All groups share one centre, and each spreads out both ways along 15 directions, with some noise.
In the rows, zero is written as 100.
Known rows, each followed by its group:
102  76  103  99  117  90  103  84  103  97  103  111  86  90  121  99  108  101  86  92  111  108  85  102  109  116  89  108
A
106  116  95  101  105  96  134  94  93  86  137  94  110  96  107  122  91  62  93  81  93  90  111  111  94  71  97  101
P
78  108  79  130  82  75  82  114  85  118  100  70  119  95  113  95  111  92  72  101  74  104  111  100  122  75  93  98
Y
88  95  135  105  124  111  101  89  142  95  104  138  99  93  92  100  70  123  91  105  77  91  102  111  96  128  100  95
R
101  123  121  104  87  63  72  102  108  120  111  79  91  97  107  98  65  83  131  89  91  129  124  103  113  86  116  115
P
101  92  97  92  102  89  90  89  97  89  114  95  92  84  124  120  101  95  121  74  125  73  83  98  115  91  94  118
P
84  80  114  115  107  91  79  112  128  129  97  95  90  90  118  102  101  92  81  64  107  90  93  77  98  104  100  119
A
95  138  97  105  77  84  108  122  85  118  105  71  93  100  101  93  98  78  110  100  71  112  127  97  120  73  114  97
R
130  87  138  101  117  91  94  71  108  105  84  83  147  115  100  117  112  66  95  100  128  93  73  118  109  113  91  107
Y
108  114  115  93  113  88  114  85  119  98  134  90  106  117  120  111  89  88  76  103  124  71  74  108  103  119  111  130
A
102  126  156  94  123  83  116  104  107  102  74  139  78  101  121  92  93  98  113  73  109  98  66  99  90  65  82  107
Y
105  99  134  97  125  88  74  67  128  103  122  101  82  82  117  123  93  107  85  94  106  94  99  88  88  107  103  99
P
98  73  107  101  85  127  79  110  117  124  107  70  96  86  109  117  124  109  119  114  86  71  136  121  91  108  109  90
P
130  102  79  71  81  127  120  119  117  110  104  58  97  99  103  115  127  57  131  84  114  102  95  97  94  91  84  126
Y
112  128  75  97  105  88  112  90  140  76  126  83  127  80  83  115  80  102  81  125  71  91  86  111  130  112  81  99
A
104  108  85  89  90  106  125  102  68  110  105  82  59  105  116  107  125  99  80  101  97  112  89  112  100  99  78  135
P
89  102  126  113  107  111  83  93  102  114  81  100  121  118  99  101  106  110  95  108  92  90  106  99  125  117  101  94
P
119  116  103  80  132  74  83  68  72  108  113  94  84  108  119  116  83  109  113  95  132  117  77  88  105  104  111  132
Y
106  100  133  101  119  87  138  87  105  91  91  129  117  103  95  93  70  83  127  81  105  97  81  135  109  117  80  126
Y
85  98  104  95  117  104  122  104  126  136  94  95  118  132  89  110  83  93  84  94  118  95  93  91  114  79  120  109
Y
128  125  106  75  115  118  79  123  136  96  83  102  114  91  80  107  92  96  151  86  95  116  101  68  101  103  118  84
P
114  123  80  99  82  70  114  118  100  63  136  102  95  77  106  85  71  85  113  90  91  91  88  117  80  96  93  118
R
103  112  128  104  85  80  127  103  92  87  103  104  81  81  99  107  97  77  97  79  90  54  85  132  122  103  105  110
A
111  115  77  111  83  114  113  140  89  91  104  69  125  89  112  112  154  63  73  95  70  83  102  90  105  64  90  61
R
97  114  102  97  107  139  108  103  84  112  70  93  118  116  93  118  126  101  125  94  103  67  97  85  131  109  100  102
P
62  104  79  124  92  84  100  100  110  110  108  111  99  104  67  87  71  122  48  112  80  101  106  94  105  95  119  88
Y
65  89  68  131  104  104  115  93  101  98  115  122  115  91  81  110  73  115  49  97  83  61  88  101  87  111  86  111
P
92  95  124  100  81  106  123  93  93  121  101  100  56  118  108  90  125  94  78  114  115  96  112  97  79  98  113  97
A
99  111  131  126  118  107  86  82  83  116  58  106  126  97  70  111  99  98  105  102  67  121  119  95  128  115  96  79
A
81  88  105  116  112  119  114  116  102  126  107  96  124  116  154  85  118  111  110  95  104  91  110  106  103  107  71  118
Y
90  114  111  84  102  108  100  105  111  105  86  108  83  114  106  91  97  103  108  78  96  140  103  76  115  80  90  110
R
84  131  81  104  79  98  129  98  97  125  125  70  87  113  94  108  105  81  83  108  106  85  119  69  107  100  126  110
P
103  91  141  91  103  105  94  95  125  116  95  103  111  132  108  96  97  87  110  92  131  90  90  103  86  89  117  108
A
104  108  102  116  92  79  87  105  92  109  85  98  101  91  97  92  112  92  67  94  95  105  68  93  78  92  82  117
Y
88  109  102  121  102  100  147  87  59  108  118  108  105  114  88  102  75  101  82  132  91  63  132  141  97  108  139  88
Y
80  76  85  103  107  127  87  91  124  118  94  93  106  106  93  106  119  112  50  100  87  119  97  78  109  113  73  110
A
94  65  94  91  99  109  99  97  111  98  118  103  69  81  104  116  89  104  77  85  88  101  98  141  85  73  80  113
A
119  105  103  101  114  89  62  112  87  89  108  89  126  89  144  94  103  97  136  78  110  116  95  90  96  120  92  114
R
88  87  83  100  117  42  55  77  76  147  102  86  80  103  127  83  68  126  126  98  142  145  108  68  99  93  117  137
R
99  116  119  106  100  127  76  115  102  79  96  105  152  116  99  101  84  100  141  94  89  87  121  111  114  86  111  67
Y
94  67  88  78  81  104  152  112  115  117  95  101  80  116  89  92  86  95  144  111  129  72  104  155  82  65  103  119
P
115  117  131  77  114  86  84  83  114  108  126  83  80  113  112  124  83  101  97  108  106  116  109  105  102  96  123  110
P
79  90  69  110  98  125  75  107  99  60  109  113  140  100  79  96  76  142  89  138  64  75  121  130  114  110  111  52
Y
91  93  94  101  105  102  71  106  132  86  130  103  138  111  117  102  92  97  101  102  116  90  118  74  81  65  131  49
R
108  113  105  105  113  58  114  85  104  98  130  94  92  69  105  115  73  88  96  96  89  85  91  126  112  99  100  115
A
93  143  107  80  90  115  140  110  115  88  97  123  106  146  83  72  66  99  125  113  89  130  102  120  95  66  86  107
R
96  91  108  86  126  128  121  102  122  112  90  117  91  122  97  101  106  122  80  113  102  107  85  102  103  112  105  104
R
111  112  118  105  110  65  91  113  111  119  85  113  71  72  121  83  104  107  118  95  104  105  94  67  75  106  99  111
A
107  123  80  97  123  86  89  113  107  85  111  108  114  84  95  108  53  112  107  76  97  88  74  91  107  102  109  122
R
115  125  65  69  93  123  100  118  68  96  82  87  84  127  74  112  101  130  85  117  114  81  56  108  137  116  125  130
P
91  83  101  110  107  127  132  115  86  113  114  120  68  96  116  88  103  121  82  124  69  107  133  141  38  91  92  95
P
91  83  82  94  107  103  98  105  120  102  79  107  84  76  74  114  96  111  86  83  83  105  82  100  118  78  78  105
A
107  67  83  79  95  87  101  95  110  118  82  75  103  109  84  104  87  89  123  97  107  132  96  133  118  56  78  119
P
101  95  132  92  107  83  102  100  117  121  76  123  66  90  102  87  100  115  119  101  95  124  103  102  78  90  94  101
P
93  79  102  89  126  83  95  74  120  73  103  132  83  74  102  108  70  122  94  79  102  98  74  113  117  115  77  117
R
109  113  119  90  118  95  68  111  78  87  99  101  127  114  134  107  86  107  147  94  120  86  99  108  108  58  125  75
Y
105  43  91  112  88  130  95  147  89  107  75  86  135  84  105  97  126  67  136  57  105  89  113  114  97  108  96  98
R
120  136  110  99  99  78  110  108  82  106  118  83  64  75  109  127  113  100  99  132  78  72  117  118  77  58  121  71
A
89  102  94  84  101  128  82  115  102  60  96  125  145  152  105  76  92  101  108  82  129  104  87  65  109  82  130  67
Y
72  100  117  141  81  86  98  103  102  111  84  117  86  75  78  73  101  90  65  89  53  128  123  92  107  117  85  89
Y
93  90  73  80  116  95  109  129  137  102  89  104  112  105  92  97  96  96  96  82  109  115  77  81  116  58  106  84
R
98  84  103  115  72  103  92  96  110  91  108  104  107  86  95  98  103  74  109  84  89  96  109  102  59  80  71  97
R
95  132  113  87  103  111  97  82  81  95  112  92  103  132  109  102  91  111  107  112  97  115  110  95  117  95  103  101
R
102  77  97  114  84  101  101  94  107  97  106  82  114  86  81  119  102  72  86  76  93  90  101  106  113  104  87  115
R
99  105  106  114  135  92  91  84  91  87  112  122  99  89  128  96  99  114  59  93  84  141  88  86  98  123  68  113
P
119  113  70  100  103  89  107  117  54  102  85  70  121  93  107  111  126  78  102  93  106  98  82  90  124  90  99  98
A
108  87  128  98  108  87  123  107  102  80  85  128  70  59  123  90  128  103  90  98  86  91  69  131  83  98  60  90
Y
121  112  98  101  130  100  80  102  75  120  94  83  106  86  109  138  93  109  99  96  90  91  91  103  99  69  108  97
A
84  62  97  92  120  102  94  90  71  103  105  107  83  107  135  111  96  110  107  78  131  96  104  121  105  75  108  103
A
85  97  107  109  111  45  104  70  96  107  95  106  101  100  76  104  74  88  58  97  102  122  85  112  140  89  114  99
Y
85  105  114  98  106  105  99  90  149  94  117  95  153  128  69  104  44  85  111  88  95  93  116  112  143  109  119  101
R
106  85  96  100  114  121  89  106  64  71  102  126  108  95  125  81  105  125  113  111  89  117  115  121  85  126  87  86
A

New rows, each followed by its group:
76  96  65  108  110  98  103  97  112  77  110  86  140  88  126  97  118  79  76  50  90  134  80  69  163  97  37  120
R
118  125  89  98  77  81  118  109  80  111  117  80  87  114  103  93  104  91  105  130  104  93  98  114  74  89  115  109
R
78  75  108  111  89  94  116  89  114  122  106  109  103  127  112  68  107  109  105  137  107  118  137  115  63  70  90  76
R
109  134  128  89  92  118  94  87  99  70  121  85  84  88  111  124  110  79  92  80  79  100  96  104  138  116  87  101
R
102  115  123  95  134  96  83  146  113  109  73  115  106  76  102  106  63  118  145  72  66  101  110  111  143  90  131  86
R
85  102  139  130  117  95  90  107  110  148  74  97  102  92  94  107  91  97  103  90  63  103  126  104  109  80  108  99
Y
105  116  106  84  116  96  153  136  139  116  84  115  81  104  100  79  101  111  84  115  81  118  82  116  115  105  93  105
R
96  91  101  105  93  105  107  83  87  107  108  106  96  118  110  89  102  101  96  115  113  110  108  108  75  112  87  117
R
98  105  127  126  98  91  115  103  92  111  84  103  106  89  88  100  105  83  69  114  59  112  113  130  94  69  84  73
P
66  112  125  112  102  69  106  87  108  123  81  124  68  83  91  97  71  111  117  71  95  97  109  84  144  108  107  114
A
88  135  72  85  100  165  96  142  78  106  75  83  106  114  89  126  116  119  94  90  57  88  102  79  129  57  101  85
Y
115  101  54  84  95  93  120  124  109  108  105  106  69  79  76  88  95  103  98  108  82  142  112  87  58  75  105  93
P
110  118  100  97  73  98  126  97  107  62  134  92  125  116  120  90  116  80  101  127  115  61  88  125  89  93  85  84
Y
92  100  74  93  133  108  100  93  129  115  80  117  89  85  54  126  73  121  57  74  94  99  54  65  111  86  94  124
R
89  94  104  112  105  93  115  119  134  128  85  118  94  94  106  70  102  109  100  106  84  132  106  91  55  82  77  96
R
105  88  89  80  98  92  142  120  99  91  108  123  65  79  101  91  83  100  126  92  99  95  100  135  88  90  107  107
Y
77  103  122  98  135  110  86  94  112  108  87  143  89  105  105  103  83  152  97  122  80  101  117  93  88  54  109  50
R
118  111  131  82  105  81  106  115  89  90  95  136  62  95  129  69  95  132  141  138  99  114  101  135  55  81  99  83
R
106  63  88  109  87  90  110  104  112  101  119  89  116  96  105  82  85  77  113  95  124  89  108  125  82  138  106  131
R
108  117  107  110  105  106  66  105  96  102  85  91  116  81  108  115  110  90  107  76  77  111  97  73  95  68  72  92
R
87  44  115  109  110  91  52  59  119  101  100  111  81  67  108  117  106  106  92  73  123  103  97  83  78  103  79  97
R
102  81  134  104  115  78  69  77  87  102  107  102  85  90  122  99  100  99  123  101  111  124  133  97  103  116  120  79
Y
82  95  114  78  142  81  96  94  78  104  91  106  88  104  129  117  93  115  113  81  113  110  102  114  155  54  127  68
Y
123  100  104  84  74  107  113  117  92  68  116  102  77  94  127  86  113  80  124  85  110  104  93  120  83  113  88  118
R
84  84  115  137  89  97  114  100  92  87  116  103  118  77  112  106  113  84  81  98  79  53  111  130  94  90  87  79
P
87  88  91  93  120  107  140  133  73  137  96  96  85  114  121  101  90  102  116  76  108  94  112  118  111  71  127  110
Y
84  97  68  78  108  139  94  130  155  89  103  114  106  97  125  88  91  144  118  90  82  103  79  92  104  91  44  129
Y
101  96  111  95  127  83  104  75  131  114  103  103  59  81  123  104  133  113  45  116  99  125  74  81  109  129  72  109
R
110  78  110  101  104  96  92  113  120  111  69  88  119  74  74  112  88  79  130  69  70  122  99  122  133  94  76  109
Y
121  115  107  98  74  70  123  110  102  96  119  77  106  104  119  93  103  55  133  91  121  93  97  114  90  68  96  108
Y
118  101  90  85  87  105  91  126  76  98  118  83  74  90  123  96  69  108  129  77  86  116  103  145  91  112  77  170
P
109  136  111  117  113  97  112  109  85  131  72  107  124  116  59  110  65  94  116  108  90  86  103  94  84  83  141  95
A
106  119  118  75  94  122  112  119  133  45  93  118  107  101  105  94  117  110  102  101  90  64  54  113  140  124  77  97
A
104  79  90  66  122  96  161  85  155  106  129  118  80  125  105  88  106  89  91  126  141  134  107  90  62  88  114  85
P
88  117  67  108  95  112  87  120  105  126  100  71  96  94  92  117  99  120  86  102  61  101  109  89  116  75  85  107
Y
82  91  125  131  91  83  88  91  103  100  89  102  135  101  78  92  87  84  85  103  77  99  123  117  125  94  111  68
Y
107  100  83  100  107  62  102  101  96  127  110  74  108  100  107  109  74  91  94  95  118  109  79  108  105  74  98  139
Y
92  93  77  78  81  100  122  96  104  71  118  102  107  127  110  80  110  90  103  109  123  111  91  111  94  57  87  80
R
92  130  86  112  69  96  114  109  75  100  115  76  80  93  94  107  120  84  87  110  70  92  130  96  109  82  108  82
Y
103  117  85  116  97  71  98  139  97  102  88  88  133  75  93  92  64  86  142  81  69  96  105  121  112  63  96  98
R
123  130  112  105  91  77  106  112  94  120  93  78  83  83  97  108  116  93  88  120  73  95  96  106  83  95  101  97
R
98  112  91  78  98  87  126  101  104  95  118  101  73  96  108  113  94  103  111  105  103  91  98  114  111  62  109  95
Y
99  125  88  109  85  76  88  124  73  123  111  71  85  89  142  95  99  96  134  78  85  112  115  87  93  71  81  134
Y
71  85  111  76  110  80  59  53  116  87  124  116  30  84  121  114  99  127  78  80  126  125  105  61  111  78  107  76
R
118  134  114  94  113  103  92  166  106  95  88  69  121  82  146  96  133  74  130  70  68  122  108  87  156  89  111  72
R
96  91  109  100  85  85  80  101  93  110  70  73  104  98  105  103  122  92  127  93  106  91  97  105  146  97  89  106
P
90  68  108  117  112  119  77  96  118  103  94  118  101  89  106  105  102  132  87  115  94  68  102  112  89  118  97  90
P
100  98  127  97  96  108  82  136  127  85  100  110  76  68  132  106  107  105  105  55  88  54  65  109  104  97  83  116
A
96  112  112  82  110  100  94  82  117  71  122  107  82  99  128  105  127  111  70  106  102  112  90  84  100  85  85  80
R
90  80  71  96  90  104  123  101  74  105  89  93  99  105  86  109  111  98  92  102  106  88  95  117  110  71  102  93
R
114  104  52  74  89  85  105  98  111  96  120  79  88  95  75  111  66  97  104  99  112  117  91  99  106  86  117  121
Y
107  86  82  84  101  104  101  123  104  55  109  123  108  84  119  93  104  105  115  90  108  81  85  117  76  65  97  68
R
74  92  94  115  116  92  118  101  125  139  72  118  94  90  72  93  64  114  91  86  73  123  99  97  110  93  80  129
R
112  105  121  95  114  80  105  92  79  115  101  107  97  112  100  107  73  96  126  100  116  97  103  120  81  78  124  103
A
109  91  98  104  96  57  120  84  92  137  119  83  54  84  67  111  80  73  93  104  109  118  138  105  83  95  156  103
Y
67  132  97  108  107  104  155  94  123  109  103  115  100  119  76  98  63  109  62  109  55  106  104  113  149  107  88  119
R
106  129  83  93  78  76  102  71  114  74  120  93  85  102  82  99  103  96  58  123  103  105  68  81  91  107  83  113
Y
92  85  131  99  101  77  103  87  126  104  113  102  112  121  108  86  78  92  109  113  113  108  110  142  107  91  103  102
P
102  88  89  92  113  90  90  98  103  89  114  113  85  89  129  90  94  117  101  86  119  110  83  87  80  116  85  120
R
